The first 7 rows are patterns. Each new row is the sum of 2 different patterns, raised or lowered, with some noise. Before adding, each is slid sideways (what falls off one end comes back at the other) and multiplied by a number that may be negative. Names go in the order of the patterns.
Some rows, each with the names of its patterns after it:
[ -9   3  -8  -2  -8  -3  -3  12   8 -13   4   3   9   0   0  -2  -5  10
  12  -8 -10   2 -11 -10   8   3 -12 -10 -13 -12  12 -14   0 -10 -11]  Gafik
[  4  -9   4  12  10   1   3 -13  10  10 -14   0  14   7   2   0   6   7
  -1   0   9   0  11   2  -9  -6  10 -11   3 -13  12   7   9  -9   8]  vakir
[ -3  14   3   2 -12   4  12 -13   5  -4  -9   0  -9 -13 -12 -10   9 -10
  14  -2  -9   0  -1   4  -5   7   7  -9  -8  -7   1  -3   3   1  -8]  Tavep
[  4  -5  14  -3 -13   0  -6   0   5   7  -8  -5  -8  -7  11  -2   8  10
   1   7   0 -13  12  11 -10  10   2 -11  -8  13   5   4 -14  -3  -5]  deti
[  5  12   2   1   6 -10 -12   4   2 -10  -5  -3   0  13  13   9   9   3
  13   7  13  11   7  -6  11   1 -12   9  10  -7  -3  -8 -13   3  -4]  tusa
[ 11 -11 -14   7   3  -3  11  -2   3   2  10   3  10  13  -3  11   1  -1
   0  -3   1  -6 -14   0   1  -6  -9  11  -3  -7  -1  -4   7   2  12]  vib
[  1  13  10 -10   9   7  13 -13  -6   9  -1  11   1  -7  -7   2  -6  -3
   8  -1  -6  -4   8  -8  10   9   5 -12  13  -9  -8  -9   6  13  12]  suko

New rows, each followed by the names of its patterns:
[  0 -10 -11 -14 -11 -20 -11   7   1 -15  -4  -2 -16  -7 -17 -15 -21 -14
 -17 -25 -10 -24 -14 -11  -4 -11 -10   4  -2 -14  -5  -1   4  -9  -8]  tusa vib
[-12  -8  10  -8 -22  -4   0   4  -4 -20   0 -12 -21  -4 -20  -3  17  -9
 -24  15 -16   8  -5  -2 -24   1 -15   6   9  -4 -19  -7 -17  -4  21]  vakir deti
[ -2  13  18  -1   7  13   4   4   7 -14  -7 -11   0   3  -5  -9  -6  -6
  -7  10  -1   7  14  -4 -13  15  10   5  15   7  10  -1  -8   3   5]  vakir tusa
[ -2  11   6   7   1   1   0   3  14   5  10   9   4  10   1  -3  21  13
  -5  18   9  -4  -4  10   2   4 -13   0  -5   6  -6  12  -1  -6  -2]  deti tusa
[-15  -3 -25   5   0 -12  -7 -13   4 -11  -2  11  -8 -11  -2  -2 -12   3
  -1  -1 -17  -1  -6  12   0 -20  13  -9  -4   1  -9   3   0  -7   3]  Tavep vib
[  4   5  -7  -1   4  -9  -5 -11  -7  -2 -12   0   2 -11  -2  11 -15   5
   5  15 -17  -8  -9  16  -4  -1   3   0 -18  -7   9  -3  14  -7 -11]  vakir deti
[-10   8   9 -11  -1   1 -20  -1  -4   0 -21 -13  -8 -15   2 -14 -12 -11
  -5  -9 -10   1   1 -11 -12   2  -7  -9  -1   0 -13   3 -17 -13 -19]  vib suko
[-14   7   7 -28   0 -10  -6 -13 -16 -13 -22 -18  -3 -19 -27 -20 -13 -24
 -13 -11 -27 -15 -23 -13   8 -36 -26 -16 -21 -24  -1 -22 -12 -18  -7]  Gafik vib
[-1  4 23 23  5 17 17  4 10 12 18 -4 14  1 -5 16 -4  5  8  8 21  6 26 25
  8 12 19 23  0 19 24 10 13  2 11]  Tavep vib
[ 9 16 10 -3 26 13 23 16 10 17 20 34 23 12 31  1 21 23  4 23 17 11 15  9
 14 15 31 16 20  0 11 19 20 -3 22]  Tavep deti
[23  6  7  2 15 15 -9  6  0  8  2  1 -8 -8 -4 20 -5 21  4 -1  7 15 17 -2
 18 17  6  1  2  9  3 17 17 -3  1]  Gafik Tavep
[  1  -1  -5  -5 -12   7  -7  10   0 -11   3   1   5   7  -2  -1 -12  -5
  -3   5  -3   1   7  -6  -1   2  -6  10   4  -7   4   0  -6  -5  -1]  Tavep deti
[17  9 11  0 10  6 12 15  2 -3  6  4 -3  0  6  3 -9 -3 16 -4 12 18 -5 -6
 14  6 11 21  4  7 -1  2 -1 11  7]  tusa suko
[ -5 -22 -11 -19  -5  -5  -1 -22   0   4 -20  -2  -7  -5 -27 -13  -2  -8
   0 -19 -17 -24 -18 -19 -18  -7  -7 -25 -23  -1 -25  -5   1  -5 -29]  deti suko
[ -9 -12 -10 -15 -26   0   2 -10   4   1 -12  -4   4   1   9   8 -26   7
  -3   2   5  -3 -11  -6 -12   6   2  -9 -21 -14  -2 -10 -12 -18 -13]  Gafik vib
[ 1 14 26 27 21 10 24 14 24 31 24 18 29 11 29 16 15  0  1 26  4  0  2 14
  8  7 26  1 -5 19 18 16 24 32 15]  Gafik vib
[ -6 -15 -17  -4  -5 -13  -8   7 -12  -7   6  -9   6   2 -11  -5 -13 -14
 -14 -20 -13  -1  -4 -17  -1  -4 -10  -7 -10 -11 -14  -5  -5 -19 -27]  tusa vib
[ 15  14   7  19  12  -2  15  21  18  10  23   6  10  11  14  11  16  -2
   4   1   7  18   2   7  -2  14   3   4   2   4  14  15   5  -8 -10]  Gafik Tavep
[13  7 20 19  6 14  3  8 20 12 13 29 11 12 14  8  9 23 15 13 14  8 17 27
 30 15 19 20 22 25 24 19 16  9 19]  tusa suko
[-7 18  1  1 15 10  7 11  8  4  0  9 -2 12 11  4  8 -4  1  1  1  5  7  8
  3 14  9  8 14  7  2  6  9 18  5]  Tavep tusa
[  4  -2   5 -10 -10   6  18  -4  12  22  -6  -4  19  15  21  23  -3  18
   1   3  12  11   0  19  16   8   6  15   3   4  15  -6  -6  -7  -1]  Gafik tusa
[ 6 16 21 22 20  6  1 16 12 -4 23 15 -5  5 -2 -3 13  8 10 16  6  5 19 -1
  2 17 10  3  3 -1 15 26 13 21 16]  deti tusa
[ 16  -2 -14   5  27 -19  18   9   5   0 -15 -18  -7 -15   5   5  10  -4
 -15  17  10   2   1   2  11   3   4  -3  13   5   1   8   3   6  10]  Tavep suko
[ 7 10 15 12 25 16  2 24  6  7 14 11  4  0 -5 16 11  6  0 21  1  4 14  6
 18 11 18 17  4 -1 20 15  1 19  4]  deti vib
[  3   2  -8  -7  10   0   7   5  -1   3   9   4  -7   6   3  15   9   1
   2   4  14  15  -2  -9  -1 -10  -9   8   0  -8 -10 -11  -8  16 -11]  Gafik tusa
[  2  10  14  -7   5  -1   0   8   4   6   6   9   5   6  -3  17  18  -2
  19  17  -2  -2  22  18   2  -3  10   5  12  -3  17  -3 -12  14  11]  deti vib
[18  8 12  6  6 17  6  9 -1  8  9 26 14 27 16 -5  0 21 10 17 29 -7 18  2
 29 26 13  9 10 12 23 17 11  4  6]  Gafik suko
[-13   0 -15 -10  -1  -4 -10  -5 -10   3   6   2  -8  12 -13  10  -9  -9
  -7   1 -11 -14   0   1  -6 -16  -5  -4   3 -10 -15   8  -9 -18 -16]  vakir vib
[ 8 11 15 30  5 -5 27  1 13 26 23 -2  9  8 29 14 16  0 12  4 12 22  6 16
 10  7  7 14 10 21 23  0 19  7 -3]  Gafik deti
[-19  -4 -19 -18  -6  -6  -3   8   2 -12   3 -17 -23  -8 -12 -17 -21 -25
 -11   1  -6  -9   5 -10  -7  -6  -3   4  -3  -6   7 -20 -31   2   0]  tusa vib
[30 30 12  4 22  3  3 17 18 -3  6 -3 -9 15  0 16 22 13 15 14  7 11 15 12
  7 12  1 13 27 22 21 12 12 14  8]  tusa vib
[  8  29  17  30  18  25   3  33   7   7  -8  10  38  19   9  16  21   3
  22  25  15 -12  14  30  10  34  23  -1   2  27  16  22  30   0  21]  Gafik suko
[ 10  -3   1   5  -5  -1  -6   6  -1  -1  -1  -4   1  -8   7   8  10  11
  -4  15  15   8   7  12   9  -3   5  13   5   7  -9  -4  -2 -10  11]  Gafik vib
[-11   7  25   8   1   0   3   5  14  12 -16  -9  12  25  -1   5  26  -6
   5  25  14  26  27   4  26  -2  23   3  15  11  13   8   8  12   1]  Gafik Tavep
[ -2   0   8 -10  -6  -9   2 -10  -5   2  -7  -6 -18  -5 -17 -13   6   0
 -13 -15 -10 -19  -8 -11  -1 -23 -16 -12 -24  -6 -13  -4 -12 -10  -6]  deti vib
[  2   3   6 -11 -10 -14 -12 -13 -11  -2  -5  -3 -15   2   4  -7  -3 -12
 -12  -9  -5 -10  -3 -11 -13 -12  -8  -6  -6  -6 -11  -4 -13  -4  -8]  tusa suko
[-10  -3  -3 -15 -18 -30 -22 -16 -11  -4  -8  -8 -30  -2   6 -10   2 -11
 -21   8  -4  -3   5   1 -20  -1  -3   0 -16   0 -30 -26  -3  -3 -25]  Gafik suko
[-11  -8  -1  -8  -3  -3  -7  -9 -10 -14 -10  -9 -12  -1  -1   2  -1   4
  -4   6   4  -1   6  -2 -12  -1 -11 -14  -6  -9 -13 -10 -16 -21  -1]  tusa vib
[ 10 -14  -4   8  -5 -10  10  -2 -15 -10  -1  14   7   1   2   6 -16   3
  10   5  -6  -6  -1  -7   9   2  -2  -1  -8  -5 -10  -4  -3  -9  -3]  deti suko
[  2   9  10  12  -9   0  -1  13   5   7   6  -9   9   5 -10  -7  -1  -7
   3  -1  -4   0 -12 -10   1  16 -18  -1  -8   2  -3   7  -5   3 -13]  Gafik deti
[13 11 23 13  7 23 12 11  8  6 -5 -4 15 30  2 20 14 -1 16 10 15  2 16  9
 -3 10  0 13 12 15 18  6 17 32 15]  Tavep vib
[-12 -13   5 -10 -11 -14   3   1 -20  -3 -16 -15  -9 -17 -24 -20 -22  -5
 -15   1 -10 -15  -6  -6  -5  -9   6  -2 -17 -12  -9 -11 -10  -1  -5]  Tavep vib
[ -8  11  -2   2   3  -8 -25   4 -10   1  11  -1  -7   2   9  -7   8  17
  -1   8   0 -13   2  -1 -11 -11 -10   0  -2 -10  -9  12  -8 -11  -1]  vakir vib
[ 26  18 -11  20  10  -5   7  -1   0  24  -4   5  29   3   9  24  10 -12
  10   8  14   7  11   7  26   8  21  30  13  27  14  17  14  22  10]  deti tusa
[ -7  -2  -4  -6 -14   1 -18  -2   4  -3   2  -5  -3   1   2  -1   5   5
 -15  -1  -4  -9  -2 -11  -4  -2 -17  -4  10 -14  -6   4  -5  -9 -10]  deti vib
[-10  -1  -3 -16  -1  -6  -2 -26  -7  -1  -8  -2 -23 -20 -15 -16   1  11
 -10 -17  -8 -12  -1  -4  -3 -28  -4 -19 -16   1 -15 -12  -3  -8  -1]  Gafik vib
[  4  23  13  11  -7  15  -9  -5  20  10   0  -2  -9 -14  10   2  13  17
  -5   5   0 -13 -10   1   3   5 -12  -9  10   5  11  17  16  -5   9]  deti tusa
[18  8 15  3 16 21 11 21 12 13  7 13 11 23 10  4  4 11  7 14  1 16 25 -4
  5 24  9 10 21 11  7 13  2 22 21]  vakir deti
[-17  -4  -5 -22   3   6 -10   3 -21 -12 -31  -3  -3 -11 -23 -20 -12 -17
 -23   5  -8 -16 -14 -15 -16  -9  -2 -16 -28 -22 -20   6 -18 -18   5]  Tavep deti
[ 0  2  7 -4 -1  6  0 -4 12  0 -1 -9 12  9 13  2 -1  9 -5  8 12 11 -1  7
 -6  9  8 -6 -7  3 11 -1 -1 -2  4]  Gafik vakir
[ 5 26 10 17  3  7 -1  7 20  9 18  5 14 11  4 18 21 15 24 10 14 10  8 18
 22 24 -2  8 -1 13 26 29  5 15  6]  deti vib
[-12 -12  -5   1  -1  -3 -17  -9   3   2  10 -25  10   6  14 -10   3  -1
 -14  10  18  -2 -11   2 -24  -4  13  -8 -15  -1  -9 -11   9 -11   3]  Gafik vakir
[-23 -13 -19 -20  -2 -10 -21  -8 -17  -6 -30 -14 -27  -4 -16 -13  -1 -15
 -16  -9 -12 -15   5 -12 -28   2  -6 -22 -14 -17 -12 -25 -25  -1  -1]  vakir vib
[-10 -14 -20 -15 -12  -9  -9 -16 -25  -5  -7  -5 -12   4 -19  -1 -21  -6
 -15   0 -18 -11  -9 -10 -11 -17  -6 -12  -1 -21 -14   5  -4 -16 -20]  vakir deti
[  5  16  14   6  20   2   7  -2   7   5  -2  12   2  11 -11  -4  10  13
   7  10   4  -7   3   6   6  -6   5  -3  12  -5 -12  21  -2  13  16]  Tavep deti
[-13 -17  -8 -12  -4 -16  -3 -18 -26  -4  -5 -13  -8  -3 -21 -11 -17 -15
  -9 -12 -10 -11  -8 -12 -10 -17  -2  -1 -17   0  -1 -17 -16   2  -3]  deti vib
[-3 15 15 13 28 11 12 11 -3 25 18  5 23  8 -4 -1 24 13 17 -2  4  4 22  8
 25  1  0 18 -3 15 14 11  3  0 -4]  Tavep deti
[  7   8   3   1   3   3  -1   1 -12   5   4 -19  -2   9 -14  -7  -5  -9
  -8  -8  -1  13  -1   1  -1  -8 -20   2   5 -11  -5  -5  -5   3  10]  deti tusa
[  7  -6  -7 -21 -15  -7   0 -18  -3 -11 -25 -14 -10  -7 -12 -10 -23 -19
  -9 -22  -1 -15  -8  -6  -7  -9 -11 -24  -2  -2 -10   3 -14 -17 -15]  Gafik deti
[ -2  -2  -7  -2 -21 -13  -8 -21  -6  -9  -5   8 -15  -7  12 -11  -6   8
   9 -22  -6  -2   6   0  -7 -10  -9 -23   5  16 -10  -3  -3 -17  -8]  deti vib
[15 11  7 22 18  0 24  8 16 18 21  9 20 18 11 18 12  0  5 16  7  3 -5 10
 10  6  7 10  0 10 15  6 20 17 12]  Gafik vib
[-11   4  15 -10  -7  -1   8  18  -2 -13   6  -9   5   1  -4 -14  -4   3
  -4   6  -3 -22 -13   8  -6 -11  -8  -1 -10  -8  -5 -14 -19   5   5]  Gafik Tavep
